There are 11 hidden switches. A switch that is on adds its own fixed numbers to the row, and there is some noise. The rows also spread widely along 13 directions, which tell nothing about the answers.
Some rows, each with its switches (1 for on, 0 for off) after it:
[-12  15 -17   9 -32   5   3 -14   4  13   7  -1   2 -13  11 -10  -8   5
  -8 -10   0 -18 -11  -7   4  -7 -23 -14   1  -3   6   6   3  -4   6 -29
   8  -8]	1 1 1 0 0 0 0 1 1 0 1
[  4  10  -6 -20   1   3  -1 -23   8 -15 -25  11 -24   0  21 -14  20  41
  -4  -6 -10  13   1 -15   9  -2   1  -8   5   9  20 -18  -7  16  -2  -2
  10   5]	0 1 1 1 0 0 0 1 1 1 1
[-25  -5  -2 -10 -23  -1   6   6  -4   3  13  -2 -18 -15  28   3  27  -4
 -13   7   7   4  17  -6   5  18 -13 -17   0 -13 -22   4  -5  -3  12   0
 -11   5]	1 1 1 0 1 1 1 1 1 0 0
[-17 -18 -39   0 -28 -14   8  30  10 -14  20   0 -15 -18  44  16  50  -3
 -26  11   2  17  17   1  27  -1 -15 -11  20  24  -2  11 -15  -7  14  -3
 -15   1]	0 1 1 0 0 0 0 1 1 0 0
[ 33   4 -33  14 -17 -11 -25 -18 -12 -25   6   4 -12 -27  -6 -41 -13  17
  -8 -22  13  -2 -31 -15  28 -12 -31  -1  -4   6  16   8   0  25  -4 -22
  19 -10]	1 1 1 0 0 0 0 0 1 0 1
[ -3  -3 -13  -4 -27  14  31 -13   5  22  42  -5  21  -8   5   7  -7 -11
  -6  -2  27   4 -11   0 -18  12 -16 -12   2 -15 -23  30 -27   2 -22   0
 -12  -2]	0 1 0 0 0 0 0 1 0 0 1
[ -8   1  30   7  -5 -12 -17   0   7  27  -2   2  -3   8 -15  -7 -43  40
  17   0  -7  -3 -10 -22  -5  11   6 -10 -16  -2 -11 -17  19  -1  11   9
   3   5]	0 1 0 0 0 0 1 1 0 0 0
[-43  -1 -15   4 -36  -8   7   7  14  18   1   6  13  12  20  14   6  -4
 -23  -1  -1 -27   2  10  -2 -18 -11  -8   9  13  -2  -2   1 -31  10 -28
  16   1]	1 1 0 0 1 0 1 0 0 0 1
[-26 -24  11   1  -1  -6 -18  15 -14   5  24   0  -1   4  -6  -4 -15  13
  -6  -9  31   6   3   2  -4  26   1  -2 -17 -26 -45  -8  18   6   7  10
  14   9]	1 1 1 0 0 0 1 0 0 0 0
[-10  -6 -16 -11  31  19   3  10 -22   2  30 -13  -5 -28  22 -28  55 -47
   6  37 -21  -7 -31  24  26   2 -32 -16   2 -29 -16 -15   7  21  -8 -17
  23   9]	0 1 1 0 0 0 0 1 0 0 1
[-26 -20 -24 -18  -1  -5  21   5   3 -16  24  26  23 -20  11  23  15  10
 -30  -8  30  57  19 -10   0  25   5   6  21  -3 -50  -3  -1  24  -2  25
  -9  -5]	1 1 0 0 0 0 0 1 1 0 0
[  0  -6 -31 -11  -5   6  -3  13 -34 -51  -5  -8 -41 -45  56 -25  54  -6
  -6   1  23  38   5 -13  27  32   0   1 -19  -8 -23   7 -12  42  -1  -4
 -23  -8]	1 1 0 0 0 1 1 0 0 0 1
[ -7 -23   1  -4  10 -13 -21  17 -11  14  27  17   0 -21  15  12   6   7
  -6  -7  17   8   0   1   4  25  -7   3 -15  -7 -23 -19  13   2  17  -9
  -8 -11]	1 1 1 0 1 1 1 1 0 0 0
[-28 -11 -12  -2 -23  23  12 -21  19  21  -5  23  28   1  26  48   5  35
  -9 -12   4  36  21   0 -17  -6   0  -9  25  -2 -12 -15 -13 -22  24 -21
 -15 -41]	1 0 1 0 1 0 0 0 0 0 0
[-27 -19   0 -18   5   0   1  24   9  -8   5  -6 -26  -1  37 -12  54  12
   1  39 -26  30   5  -2  33   8 -13 -32  14  -2 -17 -15 -14  -3  10  19
   8  15]	0 0 1 0 0 0 0 1 1 0 0
[ -3 -14  20   0 -17  -8   7  14   1   2  14 -10   0  -3  -9  13   2 -16
   1  29  -9  -5  22  -3 -19   8  -2  -6   3 -19 -35  -7  27  -9  13  33
  -7  28]	1 1 1 0 0 0 1 0 0 1 0
[ -2  -6  -8 -18 -11 -16   9  14   1 -33  16 -13 -21 -19  17 -42  32 -20
  -6  41 -13  16 -12 -13  32   6 -22 -22   4  -5 -29  11 -18  19 -17  27
  15  31]	1 1 1 0 0 0 1 0 1 0 1
[-14  11 -11 -21 -40   3  38 -28  22  -3   6  -1 -20   2  18   1  23  12
 -27  -5  16   3  20 -10 -12   9  -5 -11  19   6  -1  16 -35  11 -16  10
  -6  32]	0 1 0 1 1 0 1 1 1 0 1
[ 13  -7   1  20 -41  14  -4 -27  13  35  20  -8  -6   8 -14  -2 -40  47
  18 -16  11   0 -18 -13  -8  -4 -15 -27  -1 -13   3  12 -18 -13   7 -12
  -2 -13]	0 1 0 0 0 0 0 0 0 0 0
[  2   3  -7  -4 -20   5  18 -18  16  13   2  10  20   5  -4   8   2  15
  -4  14 -14  -4   4  -6 -10 -19 -21 -16  29 -11  -5  -5   0 -10   1  12
  12  -4]	0 1 1 1 0 1 0 1 1 1 1
[ 34 -11  -3   5 -26   1   5 -20  17  20  34  -1  -7   0 -16 -12 -10  29
   9   9  -6   6 -11  -5   0  -5 -30 -27  12 -18  -8  -4 -10  -5   2  16
   9   8]	1 0 0 1 0 0 0 1 1 1 1
[  1  -3  18 -23   0   1  21  -9  12 -24 -21   8  -3   1  10   4  11  30
   5  24 -14  51  18 -21  -9  13  20  -6   9  -8 -33 -19  -4  18   5  44
 -12   7]	1 1 0 1 0 0 0 0 0 0 1
[-37   9 -17  -3 -32  31  24 -20   8  13   6  -4  -6   3  18  19  29  -5
 -26 -16   9 -20  26  17 -16   0  -4 -16  17 -18  -3  -3  -1 -14   8 -31
   9  10]	1 1 0 1 0 0 0 0 1 0 0
[ 36  11 -24  17 -13   5  -3 -23 -17  -1  34  -5   4 -43 -23 -19 -26 -23
   3 -12  20  -9 -24 -15   1   2 -28  -1  -7 -14  -2  25   9  27 -10 -14
 -12 -14]	0 1 0 0 0 0 0 0 1 1 0
[ 11   2   2   1   8   0 -27   4 -32 -17  -1  -8 -16 -24   6 -33  -2  -8
   7  -3   3  -5 -12 -13  12  11 -17  -1 -27 -21 -12  -8  17  19   2  -6
   3 -10]	1 1 1 0 0 0 1 0 1 0 1
[-23  -7   9 -11  30 -24 -32  23 -11  -9   0  18 -21 -16  12 -23  -3  22
  -7 -10   9  19  -5 -16  24  35   7   4 -30   7 -21 -31  22  24   8   4
  11   7]	1 0 0 0 0 0 1 1 1 0 0
[ 13  11 -34 -12  -5   8   6 -26 -19 -15   2   9  20 -22  11 -20  16 -16
 -21  -9  13  -4 -10   3   3 -11 -25  -1   9 -17  -4   8  -3  19 -26 -13
  17 -15]	1 1 1 1 0 0 1 1 1 0 1
[ 13   2 -10 -10  -1 -15  14  -2   5  -7  18   8   0 -30  10  -4  16 -13
  -2  21  -5  13 -11 -10  11   3 -16   1  10   8  -3   3  -5  21   0   6
 -10   9]	0 1 1 0 1 1 0 1 0 0 1
[ 26  -6   4   9 -12  -3  -8   3  -4  -6   8 -12 -18 -16   4   1   6  -5
  10  12  -9  -2   3  -7   1   0  -8  -4  -4  -1   7   2   7   2  12   5
 -19   3]	0 1 1 0 0 0 0 0 0 0 0
[ 15   9   9 -13 -19   8  28 -38  27  -1   3  10   3 -19 -10  10   7   4
   1  22 -22  23  17 -16 -15  -3 -17 -15  36 -10  -6  -7  -8   6   8  20
  -9  14]	1 0 1 0 1 1 0 0 1 0 0
[-10  28   7  -8 -22 -13  14 -14  22  12  -1   4   0  -2   2  -4 -16   3
 -13   4  -6 -25   7 -15 -11   0  -5  -3  -4  15  12   6  -2   0  -7  -1
   1  22]	0 0 1 1 0 0 1 1 1 0 1

New rows, each followed by its switches (1 for on, 0 for off):
[ 26  -5 -32  -5 -42  -9  28 -27  20   1  13   9  14   6  -4   4  16  13
 -21   1   8  -4  -1   8  -6 -28 -25 -10  42   7  14  19 -26  -5 -14   8
   9   9]	0 1 0 1 1 1 0 1 0 0 1
[-28   5   6  -3 -40 -13  21 -11  35  21   1  11  -1   5   3  10   0  25
 -12  17 -17   3  17 -15  -2  -3 -12 -27  29   8 -10  -7  -3 -19  16  13
   5  23]	1 0 0 0 1 1 1 1 1 0 0
[-66   3   4  -4 -17   1  34  28  16  31  14   8  36  -9  31  66   4 -23
 -13  23  -4   2  37  -6 -32  14  12   6   2   2 -43  -9  25 -24  26   3
 -34  -8]	0 1 1 0 0 0 1 1 0 1 1
[-47  10   7   3 -19  45   9 -43  12  46 -25  10  23  30   5  27 -20  59
   1 -28   5   0  12   3 -32  -6   2 -17  15 -25   3 -20   5 -19  12 -28
  16 -24]	0 0 1 0 0 0 0 1 0 0 0
[ 25 -13 -17  17 -43  10  20  -5   2   4  21 -11   1 -24   4  -6  14  14
  17  34 -23  38  -1 -19  11 -10 -38 -38  34 -31 -35   6  -5   2  19  30
 -19 -15]	1 1 0 0 0 1 0 1 1 0 1
[ 36 -23  10   7  19 -31 -32  15   2  13  26  12  18   6 -32 -38 -21  14
  14  22 -28  -2 -42  -1  25 -19 -39 -18   3  -5  -8 -24  17  -9  -3  23
  38  -1]	1 0 0 0 0 0 0 1 1 0 1
[  8  -1   8 -13  19  -6 -22  -1  -1 -20 -35   7 -26   5  13 -14  32  24
  -2   6 -29   2  16  -3  13  -6   4  -5   6   7  19 -39  12   7  10   9
  13  13]	0 0 0 1 0 0 1 0 1 0 0
[  6 -20 -17  -3  15 -19   0  12  -4  -8  29  20  14 -26 -10   6  16  -2
 -12  13   0  24   6  -6  12   9 -16   2  25  -5 -29 -20  20  23   6  27
   3  10]	0 1 0 0 0 1 1 1 1 0 0
[  6 -37  -8  -4  17 -17 -15  12   3  14  25  15  21   5 -15 -18  26  10
   2  35 -31   4 -22  21  25 -20 -32 -25  37 -19 -24 -39  18  -8   2  20
  53  16]	1 1 0 0 0 1 1 1 0 0 0
[-24  18 -10  -4 -48   0  37 -22  21 -11  -1  -6  -1  -3   3  12  -5  -5
 -26  -2  22  -9  22 -10 -22   3   6   2  15  11  -1  33  -8   7  -9   5
  -7  32]	0 1 1 0 0 0 0 0 0 0 0
[-17  -5 -14  -1   2 -13  -7   7   1  -8   9  24  21 -24   4  -7  -6  13
  -5  14  -5  26 -11 -18  20   3 -16  -6   9  -4 -35 -16  11  14   9   5
  14 -15]	1 1 1 0 0 1 1 0 1 0 1
[ 11  12 -30  -1 -33 -29  24   7   9 -18  18   2  -2 -40  19   1  16 -41
 -21  16   2  -4  -4 -10  10  -5 -15   9   5  33   2  26   2  10  -3  -3
 -23  11]	1 1 0 0 1 0 0 1 0 1 1
[-14  -5   9 -15   4 -15  16  14   7  -6   6  13  13  -3   0   2   0   7
  -3  26  -2  26   5 -20   0  13   1  -6   5  -7 -41  -4   7  10   0  42
  -4   5]	0 1 0 1 0 1 0 1 1 1 1
[-27   4   2   4   7   5   3   5  -8  11   8  -1   7 -15  -2  -1   7  -7
   1  19 -17  -2   4  -6   2   4 -16  -8  10 -22 -26 -25  34  14  16   6
   7   7]	0 1 1 0 0 0 1 1 1 0 1
[-15 -17  -8  -9   3  -2 -21  -1   2  -4 -18   6 -22  18  12 -35  26  53
   2   4 -15  13 -17  -3  36  -8 -17 -31  18  -4   6 -23  -6   1   3   1
  43   5]	0 1 0 0 0 1 0 1 1 0 0
[-16 -15 -25  11 -17 -29   5  34   5 -10  22   8  25  -1 -10   3  20 -33
 -30  24 -11 -23   7  17  11 -22 -28  -1  31   5 -20  -7  32 -17  13  11
  31  19]	1 1 0 0 0 1 0 0 1 0 1
[-31  18 -13  -5 -21  -5  -7 -20   7   4 -31  10  11  13  17 -20 -15  29
 -15 -16   9 -18 -15  -4   9 -18  -5  -8  -1  17  21  12  -8  -5 -18 -25
  30  -8]	0 0 1 0 0 0 1 1 0 0 0
[ 12   2   3  -8  -8  22  12 -21   6   6   8  -5 -17  -2   2  -2  21   4
   3  -2  -6 -11   7  -2 -14   8 -15 -12   8 -16  11 -12  -8   2   0  -5
   1  19]	0 1 0 0 0 1 0 0 1 0 1
[ 11  -6   1   3 -14  17   4 -26  18  46  24   7  21  14 -14  -2 -12  22
   6  -1 -16 -12 -17   8 -12 -15 -36 -29  18 -20   6 -19  -6 -25  -2 -12
  25  -5]	1 0 0 0 0 0 0 1 1 0 1
[ 14  -6   7   8  14  -8 -19  -8 -19 -12   2   5  12 -12 -39 -20 -18  -5
   1   9  -3   0   1  -5  -3  -4 -22   4   9 -30 -28 -22  51  21   4  29
  26  11]	1 0 1 0 0 0 1 0 1 1 0
[-15  -2 -10   9  -6  -1 -14  -3 -18  -3   5  -5  21   6 -20 -28 -15 -13
 -10  -2  10 -24 -21   6   9 -18 -27  -8   6 -21 -12  13  17   1 -11  -5
  37  -7]	0 1 1 0 0 0 0 0 1 0 0
[ 18  11 -16  26  -5  15 -31 -17 -24  10 -16   2  14  -9  -4  -8 -13   0
   3 -23  -6 -37 -13  14  -5 -28 -26   7  -9 -13  28 -19  37 -10  15 -46
  15 -34]	1 0 1 0 0 0 0 0 0 0 1
[ 10 -20 -34   3 -10 -11 -33   5 -31 -13   6   7  -7  -8  14 -17  23   7
 -28 -28  25 -14  -2  16  22 -11 -24   1   1  -8   4  -3   7   2   1 -20
  20 -19]	1 1 1 1 1 0 1 1 1 0 0
[-12  -2 -13  10   2 -30 -14  39 -15 -34 -22  -1  -6  -4   5  -6  29 -25
 -21  19 -22 -22  21   0  16 -17  -6  16  12  16  -1 -24  50   3  21  15
  11  17]	0 1 0 0 0 0 1 0 1 0 1
[ -9   0 -27   8 -32   1  10  -5   1  -4  -5  -1  13  -8  15 -14  -5  30
   4  10   1  33 -19 -19  19 -16 -15 -19  16  -2 -19  16 -14   9  -3   7
   0 -29]	0 1 0 0 0 0 0 1 0 0 1
[ -8  28  -9 -15   3   1  12  -3  -7  -4   7   0 -12 -52  33 -28  22 -34
   4  23 -19   0 -22 -21  20  18 -17 -17 -16  -5 -10   0  -3  24  -9 -20
 -11  -2]	1 1 0 0 0 1 1 1 1 0 1
[ 23  -9 -25  23 -35 -39  -2  23   6   7  46  -7  15 -23 -13 -13 -14 -30
  -8  28   0 -26 -23   1  20 -17 -37 -11  12  11  -5  35   6  -9   0   7
   3  10]	0 1 1 0 0 1 0 1 0 0 0
[ 12 -30  -5  -4 -12   2 -10  11 -13 -27   4  -9 -30  -2  16 -10  39  22
  -1   9  -1  29  19  -6  12   7 -16 -13  10 -22 -25 -18  -1   8  12  30
   0  11]	1 1 1 0 0 0 1 0 1 0 1
[-27   1  -9 -11  -4 -21  -1   6  26  -5   2  12 -20  -5  16 -18  10  18
  -5  17 -17   8 -22 -18  34  -5 -10 -14   4  32   3 -11 -11   4   6  -9
  20  14]	0 1 0 0 1 0 0 0 1 1 1
[-22  -5  -5 -17 -43   0  18  -5  29  25  17   7   6   6  34  16   4  17
  -9   4   2   0   0 -12  -2   5 -14 -34   1   6  -4  22 -38 -38  -5 -13
  -5 -10]	1 1 1 0 0 1 0 1 1 1 0
[-11 -15  -8   5  22   1  -5  22  -2   7  35   9   8 -16   0  21  21 -22
 -11   5  -2  -4  11  14  -2   9 -17  11   6  -7 -15 -29  26   5  20  -5
   2   9]	0 0 1 0 0 0 0 0 1 0 1
[  6 -17  -6  -2  15  14 -15  -4 -27 -13  -7   5  11   3  -3 -15  15  15
  -6  -8   7  18   2   6   1  -2 -22  -1  10 -37 -21 -23  25  13   1  17
  20 -14]	1 0 1 0 0 0 0 1 1 0 1
[-20  33 -22 -23   4  -6   2 -29  15   7   1  32   1 -45  30 -11  -1   0
 -19 -20   2   5 -22 -19  18  13  -5   0 -11  33  21  -6 -17  21 -12 -53
   1 -11]	1 0 0 0 1 0 1 1 1 0 0
[-34 -12 -17 -10  11  24  10   3 -24 -12   2   9  19   4  16  25  34 -16
 -31 -22  32   1  29  28 -25  13  11  19   3 -29 -31 -18  23   7   2 -10
   8  -6]	1 1 0 1 0 0 0 0 0 0 1
[  4   4  -7 -12   0   4  15 -31  42  44  57   7  -5  -9  -6 -23  -1  16
   5  19 -14 -13 -45  10  17  -2 -32 -32  12   3  13  -9 -36  10 -18 -26
  41  39]	0 0 1 1 0 0 0 1 0 0 1
[-29   3 -16 -16 -28 -10   7  -4  -1 -21 -15   6   1  18  11  -9  27 -16
 -43 -14  19 -41  18  13  -8 -10 -16   4  13   3   7   8   1 -12 -14 -10
  34  28]	1 1 1 0 1 1 1 0 1 0 1
[-53   2  18 -30  -1   6  -2 -14   8   8  -9  17 -21   8  29  -3   0  39
 -13 -26  31   8   4  -9  -6  38  26  -7 -28  -4 -18  -9 -23   6  -5 -22
  10   8]	1 1 0 1 1 1 1 0 0 0 0
[ 23  -3   6 -13  27 -18 -27 -11  -8  -1  -7  25  31   5 -23 -13 -17  -4
 -14 -18  -5 -25 -15   6  -7 -13 -14  13   0   2  17 -24  30  -5 -14  -3
  35  -4]	1 1 1 0 0 0 0 1 1 0 0
[ 15 -19   8 -28  35 -28 -16  17   2  -8  17  27  18   2   3  13  19 -31
 -26  -1   0 -16   3  14  -4  -1  -1  19  -6  19  11 -14  -5 -11 -12   3
   5   2]	0 1 1 1 1 0 0 0 1 0 0
[ 14  19 -14 -23  12  11  12 -41  -1 -12  22  19 -11 -43   6 -17   4  11
 -14 -21  27  25  -3 -15  -3  35  -7   7  -8  -8  -8  -9 -12  55 -19  -8
  -1  16]	1 0 1 1 0 0 1 1 1 0 1
[  0  11  -9  15 -16  -2  -5   5  -8  21  11  -7   8 -15   6  -2  -7 -21
  -2  -3  -6 -37 -13   6  -5  -8 -17  -2 -14  -2   8  -2  25 -12  10 -30
  -1  -9]	1 1 0 0 0 0 0 1 0 0 1
[-34   2  13  -4   4  -8  -1   3   3  18  28   6   7  -7 -11  -8 -33   5
  -6  -6  20  -2 -11 -13   0  26  -3  -5 -16  -9 -28   4  10  13  -2   3
  10   9]	0 1 1 0 0 0 0 1 1 0 0
[ 26 -10   5 -20  40 -42 -38  18 -40 -52 -20   7   3   9 -22 -71   5 -25
 -18   2   6 -17 -34   4  29 -11 -20  16 -14  -2  -4  -6  32  24 -33  32
  50  14]	1 1 0 0 1 0 0 1 1 0 1
[-13  -4 -30   9 -30   0  14  -9  23  30  28  12  18  -5   6  19  13   5
 -20  -1  -8 -20   0  15  -3 -18 -24 -10  30   8   4 -19   8 -16   9 -26
  20  14]	1 1 0 0 0 0 1 1 0 0 1
[-33  12  -7 -24  19  31   1 -32 -10  14 -11  26  15  -8  24  -2   2  24
  -8 -35  15  13  -8  -7  -9  20   0  -2 -10 -19  -9 -29  -3  16 -13 -35
  16 -26]	1 1 0 0 0 0 1 1 1 0 1
[ 33   7  15 -20  24  -8  18  -9   7 -12  16  11   5 -33  -4   5  13 -24
  -1  21 -14  16   9  -8 -19  20  -2  16   0   1  -5 -20  16  27  -7  27
 -18  27]	1 0 1 0 0 0 0 1 0 0 1
[-24   6 -13   0 -49 -15  25  -5  21  -4 -14   6  21  16   5   2 -13  21
 -21   3   4   4   4 -11  -5 -17  -4  -8  19  14 -12  17  -1 -14  -5  16
  12   5]	1 1 0 0 0 0 0 1 0 0 1
[ -7 -13 -14  -3 -28   7  24   5   9   6  10  -4   8   4  20  33  39 -19
 -17  15  -4 -10  36  16 -21  -7  -9  -9  28  -3  -4   3  -5 -25   5   7
 -13  14]	0 0 0 0 0 1 1 0 0 0 0
[  4 -23 -18   6 -31 -23  -8  27   4 -24  -3  -4 -23   1  26 -14  31  32
  -6  21  -6  23   7  -3  30  -5 -18 -16  14   8 -10  -1   1  -5  20  25
   6  11]	1 0 1 0 0 1 0 1 0 0 1
[-25  -3 -38  26 -21  -6  -6  16  -1  15  35  11  18 -18   2  17 -15  -7
 -22 -25  25 -17  -7   1   9  -2 -17   9  -2  11  -7   4  14  -2  17 -39
   0 -21]	0 1 0 0 0 0 0 0 1 0 1
[ 13   1 -23  -3 -13 -11 -20  -7   1   6   2  13 -14  -9  23 -25  -1  37
  -3 -23   7  -9 -25 -16  24   1 -19 -13 -13  19  27   1 -24   2  -9 -30
   9 -15]	0 1 0 0 0 1 1 1 1 0 1
